The rows come from 4 hidden closed curves, with some noise, and rows from the same curve form a group. Each curve winds through 10 dimensions. The rows are also pushed far along 5 directions, which tell nothing about the answers.
(in the rows, 128 means zero)
Some rows, each with its group after it:
[ 98 138 140 146 130 127 114 106 185 156  86 147  80  92 152 124 159 153
 169 144 102 142 134]	q765
[111 193 127 168 110  90 142 165 145 150 117 109  78 138 160 128  95 131
 157 154 176 125 156]	q478
[167 180 144 146 172 139 148 114 148 136  90  98  97 135 140 154 180  92
  84 137 137 152 145]	q417
[134 178 138 155 139  84 170 151 196 149 131 100 114 129 165 156 161  83
  98 161 183 136 163]	q765
[194 124  84 103 114 192 167 181 167 101 155 120 167 172 133  87 145  96
 112 103 125 144 112]	q780
[114 140 148  70  75 122 121 127  95 106 167 171 158 160  64 140 123 123
 135  87 116 112 151]	q478
[ 74 103 144 165 149 120 110 114  77 180 103 121 124 139 156 156 127 103
 140 164 146 147 113]	q478
[115 161 204 121 139 138 131 128  63 146 171 105 196 131 113 161 187  72
  95 129 138 147 172]	q478
[167 118 116 103 149 170 128  92 186 106 106 134 122  91 142  90 179 137
 118 111 114 155 113]	q765
[135 122 161 107 121 133 141 139  74 146 134  98 169 161 119 154 152  86
 123 132 146 117 156]	q780
[132 154 152  91 115 101 138 116 156 121 112 131 113 151 128 132 132 142
 131  96 121 139 132]	q417
[ 96  91 116 121 104  63 123 135  68 141 123 104 123 122 150 122  51 152
 153 153 178  73 126]	q780
[ 99 126 158 121 170 134  96 116 107 132  98 166  94 103 144 135 144 137
 136 129 101 110 118]	q417
[ 89 155 194 152 152  53 100  82  80 143  93 117  94  95 119 205 151 123
 124 132 137 140 152]	q417
[ 92  98 140  93 155 141  83 131  97 152 114 173 125 112 120 131 158 159
 154 118  53 130 128]	q780
[122 147 103 143 153 200  89  83 215 139  82 183  58 115 149  72 146 166
 175 114 101 200 100]	q478
[105 131 142  74 101  93 130 177 117 134 156 147 151 145 110 135 116 155
 147 112  94  93 154]	q780
[110 139 185 144 120 104  95 108 116 147 128 127 112  97 119 133 156 186
 169 125  74 143 169]	q780
[142 171 167 134  68  67 162 162 137 124 167  78 147 141 126 132 110 151
 147 122 149 111 184]	q780
[201 146  76  94  74 182 181 123 176  97 144 119 128 146 128  61  89 141
 122  81 115 174  65]	q780
[152 127 108 155 112 151 156 137  81  94 139 112 168 174 116 149 114  56
 100 101 170 119 117]	q417
[127 152 128  94 130 141 136 129 122 133 127 126 154 129  96 147 155 116
 105 106  88 147 131]	q780
[140 116 116 146 134 130 134 151  93 120 134 102 157 132 168 120 146  64
 115 123 170 127 132]	q765
[162 158  83 111  96 132 158 138 171 105 128 104 127 111 108 101 101 156
 113 109 106 137 107]	q780
[ 93  99 124 104 153  89  67 131 126 124 115 166  98 101 131 107 111 202
 154 114  72 120 118]	q780
[131  86  59 125 117 142 125 161  90 136 144 135 140 175 121 112  87  97
 123 152 176 111 116]	q417
[144 168 147  93 133 148  94 117 133 122 125 137 111  80 123  89 172 157
 136 106  85 184 128]	q478
[ 71 149 142 107 100  53 129 141 160 133 151 150 104 105 113 133  60 184
 144 157 141  61 146]	q417
[145 122  79 121 125 137 119 142 112 135 130 104 122 123 134  85  99 125
 119 156 158 137 111]	q478
[126 145 143 151 149 115 108 117  96 152  72 130  54 109 146 156 150 122
 142 149 118 153 112]	q478
[165 137 119 121 117 165 178 145 161 114 142 124 138 170 130 120 120  88
 102 132 154 105 116]	q478
[111 214 205 124  79  49 158 138 145 102 148 112 121 122 119 159 116 126
 128 109 158  88 177]	q478
[111 136 205 121 155 110  84 113 105 130 135 174  99 105 101 175 187 122
 133 147 118 120 163]	q765
[109 148 193  86 119 146 115 112 122 112 134 176 152 139  99 142 183 146
 148  53  32 135 154]	q417
[167 200 150 144 144 152 142 120 193 130  77  97  73  90 175  96 170 157
 141 100  73 186 118]	q780
[113  30  90 123 162 143 106 136  53 152 122 116 166 159 133 127  94 122
 120 151 118  71 120]	q417
[177 132  92 128 129 100 185 149 178 123 117  66 132 135 182 114 125  92
  99 151 228 127 131]	q765
[115 113 133 100 149 122 114 125 101 122 124 143 122 167 114 131  94 122
 105 139 155  84 126]	q417
[159 119 107 113 150 211 133  97 176 107 128 140 155 127 123  80 159 120
 101 100  90 138 116]	q417
[159  76  25 160 120 143 135 153 126 134 132 111 127 132 158  86  93 134
 132 140 140 167  78]	q780
[ 95 187 131 134 120  39 148 146 138 153 140 102 117 123 122 168 100 143
 106 136 143 140 154]	q780
[151 173 134 151 134 126 158 140 166 127 116 105 120 113 191 122 182  73
 120 109 157 183 126]	q765
[120 142 158 100 103 136 149 134 162 111 150 166 136 160 113 134 127 127
 138 105 123  97 142]	q478
[132  80 113 166 132 152 108 145  57 124 127 104 155 144 135 123 104 114
 142 127 119 122 105]	q478
[113 185 173 113 109 118 127 142 175 119 150 133 118 123 126  97 102 179
 153 115 113 119 149]	q478
[140 124 123 123 159 132 101 112 100 124 133 137 132  87 118 131 172 138
 104 108  81 175 120]	q780
[139 119  75 126 102 128 143 186 143 141 136 127 106 136 151  93  90 147
 157 157 143 120 112]	q478
[148 141 130 104 122 151 139 153  95 113 120 123 134 159 131 118 113 110
 125  91  99 108 115]	q478
[ 92 198 210 121 130  78 142  99 100 145 124 111 138 127  96 202 151 107
  98 106 104 133 162]	q417
[113 102 148 104 120  72  99 157  88  99 174 136 169 142  87 154 112 137
 123 114 133  73 175]	q765
[121 137 106 152 134  68 110 150 182 130 116 117  89 111 149 123 113 160
 145 144 150 132 149]	q765
[174 139 168  89 127 178  98  91 111  77 139 144 163 103  89 116 200 125
 127  54  71 178 135]	q765
[105  96  86 133 150 124 109 126 100 123 135 142 142 139 108 133  79 137
 103 130 123 116  97]	q780
[ 81 134 156 105  78  85 113 129 111 126 151 164 140 143  76 159 114 160
 160  96  77 101 158]	q478
[111 156 151 175 116  75 123 147 148 134 154 129 111 123 131 157 125 138
 148 141 161 149 161]	q765
[124 131 125 137 165  78 128 141 128 156 110 120  91 108 181 147 150 112
 115 154 161 160 119]	q765
[130 187 140 124 119 100 132 131 127 150 113 112  76 115 137 126 119 130
 127 158 161 153 127]	q478
[115 147 155 114 127  48 122 147  81 135 170  99 153 123 105 164 126 110
  92 152 167  93 188]	q765
[125 126  90 146 107 132 137 104 169 145 110 129  80 111 159  86  85 159
 153 154 156 154  86]	q765
[125 168 174 162 132  79 159 101 155 158 116  87 129 128 134 190 175 103
 113 140 158 163 171]	q417
[ 82 138 150 123 136  87 108 143 142 141 147 141 134 127 114 142 116 159
 134 142 123  92 173]	q780
[100 121 114 162 163  91 124 124 164 164  99 107  91 127 168 127 103 143
 130 182 175 104 146]	q417
[131 152 120 157 118 103 152 118 201 135 108  95 116 139 143 132 114 148
 141 126 156 155 139]	q765
[156 146 114 113 138 159 157 158 109 142 157 103 174 177 123 131 142  80
  85 112 118 153 138]	q780
[164  83  80 107 120 212 110 136  98 107 132 156 130 131 120  74 121 110
 133 124  98 120  81]	q765
[ 84 111 187 109 148 122 115 107  70 128 144 150 195 142 102 189 195  79
 100  99 102 119 157]	q417
[123 189 128 125 139 174 148 122 204 160  97 137  99 121 161  98 167 140
 140 102  62 181 123]	q417
[111 150 148 118 153 120 100 119 100 150  99 137  80 104 149 124 122 140
 145 133 119 137 127]	q417
[120 193 205 157 109  79 172 125 127 147 138  98 124 148 120 201 154  80
 107 151 175 130 167]	q478
[161  81 115 140 160 186  90 104  87 119  97 124 120 115 130 104 141 144
 148 128 118 149 106]	q765
[ 94 122 159  66  75 115 143 144 125  91 179 170 205 157  83 138 129 135
 134  56  71  82 146]	q417
[171 214 126 180 132 122 177 154 198 140 134  90  91 139 160 135 141  96
 104 143 173 187 138]	q765

New rows. What belongs after each?
[141 146 150  88  86 117 162 137 153 115 177 146 155 129  97 137 146 129
 120 116 124 122 146]	q765
[121 111 145  91 116 103 141 130  49 145 186 114 196 164  90 164 126  78
  87 144 182 111 166]	q780
[ 99 106 115 109 110  97  97 163 141 149 139 169  91 120 115 115  98 203
 182 156 103 108 139]	q478
[165  64  95 139 130 161 128 131  71 114 123 106 146 158 138 115  99 107
 138 139 184 123  99]	q765
[162 126  79 139 125 158 160 134 124 142 104  88 118 157 175  92  91 108
 123 119 143 166  78]	q780
[152 163 130 109  87  78 142 133 153 117 127 114  97  98 124 123 123 177
 147 110 109 164 119]	q780
[151  68 101 102 128 136 142 125  79 111 157 121 194 160 126 138 142  61
  85 113 174 136 106]	q765
[ 86 136 200 142 173 105  73  76 103 146 110 160  78  97 123 159 151 141
 132 159 131 124 146]	q765
[183 114  97 116 120 147 154 169  89 103 183  89 186 164  94 118  97  97
  79 141 167  79 153]	q765
[101 109 156 131  84 108 156 152  86 123 161 138 166 189 108 167  87  97
 138 125 158  76 133]	q478
[137 120 145 129 112  79 140 140 138 117 121 100 133 131 146 145 130 132
 153 133 190 115 156]	q765
[116 107  81 114  93 116 136 146 185 118 127 133 138 137 130  94  81 190
 167  93  87 115 118]	q765
[118 141  87 189 138 145 141 132 177 143 100 121  90 116 169 112 102 128
 143 149 143 134 109]	q417
[ 62 120 183 147 167  78  65 110 110 144 115 163 101 103 129 165 147 147
 145 140 109 108 161]	q765
[161 140  81 138 138 145 126 152 133 137 109  92 109 117 181  78 130 108
 133 143 177 183 107]	q478
[166 189 128 143 126 156 128 125 142 128 121  97 106 112 116 107 140 135
 118 125 105 174 133]	q478
[ 97  88 134 129 124 105  76 105  98 125 136 174  86 118 109 120  75 175
 158 156 142 108 105]	q765
[122 146 124 155 138 143 119 131 185 145 104 122  89  83 169  87 133 174
 157 142  87 159 105]	q478
[126 117 187 113 163 146  79 120  30 139 131 154 121 105 108 163 194  93
 119 140  98 130 146]	q765
[170 177 139 134 123 150 138  97 174 115 127 129  88 105 138 105 156 118
 117 124 152 192 109]	q765
[ 97 106 142 126 152  72  84  87 129 153  92 135  92  82 144 147 162 157
 147 144 136 162 134]	q765
[123 109 147 109 132  90 118 167  77 105 146 117 166 155 135 138 115 123
 122  97 126  98 138]	q780
[117 160 154 125  88  95 129 120 143 131 154 140 127 101 114 139 154 149
 153 110 113 170 150]	q765
[176 118 113 141 161 200 140 101 151 132 115 134 110 128 136 117 166 113
 111 140 127 177  94]	q765
[169 130 128  92 103 202 129  96 148  75 162 166 145 131  93  78 126 122
 111  88 105 137  94]	q765
[219  88  72 135 154 216 152 125 107 113 138  94 164 155 119 108 150  74
  80 143 167 156 103]	q765
[119 120 163 102  78  95 136 148 108 133 167 129 149 156 120 122 102 155
 165 119 131 106 158]	q780
[156 100  94 125 125 165 123 122 139 108 154 141 138 164 101  97  87 148
 115 119 119 134  98]	q780
[117 158 155 101 117 103 144 157 106 138 156 130 136 184 106 154  99 106
 117 144 181  85 175]	q478
[146 126 139 128 163 197  93  91 112 141  86 143  94  91 137 111 192 108
 131 136  86 161 112]	q765
[114 194 147  97  60  45 162 133 153 114 176 112 134 118 103 124  65 183
 127  97 125 113 154]	q780
[128  79  56 115 135 170  84 112 149 115 134 165 119 102 112  61  99 173
 133 124  75 126  92]	q765
[155 154 112  62  72 131 146 146 145  91 170 140 143 110 107  72 109 142
 120  95 102 105 124]	q765
[127 164 132 112  99  73 158 177 139 123 189 117 142 151 102 136  71 140
 101 147 153  65 170]	q765
[ 79 132 138 134 118  46 141 153 129 159 133 108 118 133 143 146  68 164
 142 168 161  62 165]	q765
[170  99 113 123 119 137 155 139 139 110 141 115 147 118 139 124 142 117
 124 129 147 116 125]	q417
[177 182 124 114 117 156 164 110 215 113 137 127 118 139 108 114 145 142
 107  94 103 189 114]	q765
[167 122 138 138 149 198 103  89 163 105 114 142 120 111  98 110 168 156
 143 115  93 154 132]	q765
[143  80 143  80 101 156 118 124 110  92 163 162 161 136  84 113 116 151
 132 107  85 101  97]	q478
[135 115 104 161 174 133  88  96 123 141  90 117  81  99 154 104 116 166
 137 140 127 173 104]	q765
[104 122 197 141 197 170  70 103  53 148 123 138 134 113 127 138 167 119
 122 148 106 132 144]	q478
[146 151 111  92  89 100 158 161 169 117 149 117 111 132 136  92  80 146
 126 152 174 104 117]	q478
[131  72  77 158 127 195 109 118 102 126 113 145 149 155 128 114 133 100
 147 104  98 153  95]	q478
[146 123  74 109 116 123 128 162 185  96 123 131 116 132 157  66  87 172
 144  90 100 134  90]	q780
[149 167 107 145 133 117 146 105 211 126 118 107 113 104 150 106 140 159
 124 104 124 201 122]	q765
[117 105 195  95 160 165  80  80  83 123 125 162 136 116 118 121 167 141
 136 107  88 127 135]	q780
[164  94 143 135 138 148 128 143  65  95 156  94 204 146 107 145 165  70
  95 126 161 101 158]	q780
[ 96 106 161 156 192  88  90 136 111 158  89 126  96 123 150 176 152 128
 135 170 138  97 164]	q765
[133  90 103 112 109 144  98 114 125  94 177 173 149 120  89  96 102 175
 136  98  95 144 104]	q765
[130  55  46 196 156 147 121 125 152 144  96 108 119 163 168 112  78 132
 147 153 173 152  85]	q765
[ 97  90 119 129 169 198  57  82 138 152 106 185 104 127 107  96 135 180
 163 124  59 163 111]	q478
[128 101 167  92 135 186  80 119  62 127 148 180 146 126  78 134 173 149
 153 102  43 156 122]	q478
[ 98  94 148 174 140  94  99 127  81 137 135 127 126 119 138 157 129 109
 141 179 194 103 148]	q478
[ 92 130 145 101 137 126  90  95 150 127 141 193 115  92 112 120 158 158
 128  98  51 154 114]	q765
[127 191 163 125 136  78 102  98 167 130 112 127  68  76 127 124 137 201
 146 113 103 184 142]	q765
[104 123 122 131 136  99 121 123 136 140 119 119 116 125 143 123 108 126
 119 154 158 104 134]	q478
[ 87 138 136 141 128  59  91 142 175 112 115 156  73  94 132 118  81 232
 171 118  81 109 122]	q780
[124 129 190 141 174 159 115  71  48 149 119 113 147 116 134 161 186  65
  89 142 149 149 139]	q765
[100 116 142 140 158  70 103 155 145 143 104 130  93 128 141 156 118 163
 151 151 126  90 158]	q765
[189 195 157 123 151 151 155 140 160 146 129  94 108 120 152 119 197 112
 100 128 114 186 155]	q780
[149 110 122 146 195 164 101 125 108 158  70 112  95 105 195 117 195  95
 130 139 125 192 102]	q478
[118 148 112 124 121  80 124 149 131 145 125 122  83  95 161 109 109 139
 134 158 153 123 129]	q765
[144 109 140 108 131 123 110 142  88 109 166 152 123 122 107 126 121 117
 111 155 157  90 136]	q765
[167  97 137 167 175 200 116 132  86 122 112 109 134 138 154 118 149  96
 121 137 124 139  98]	q478
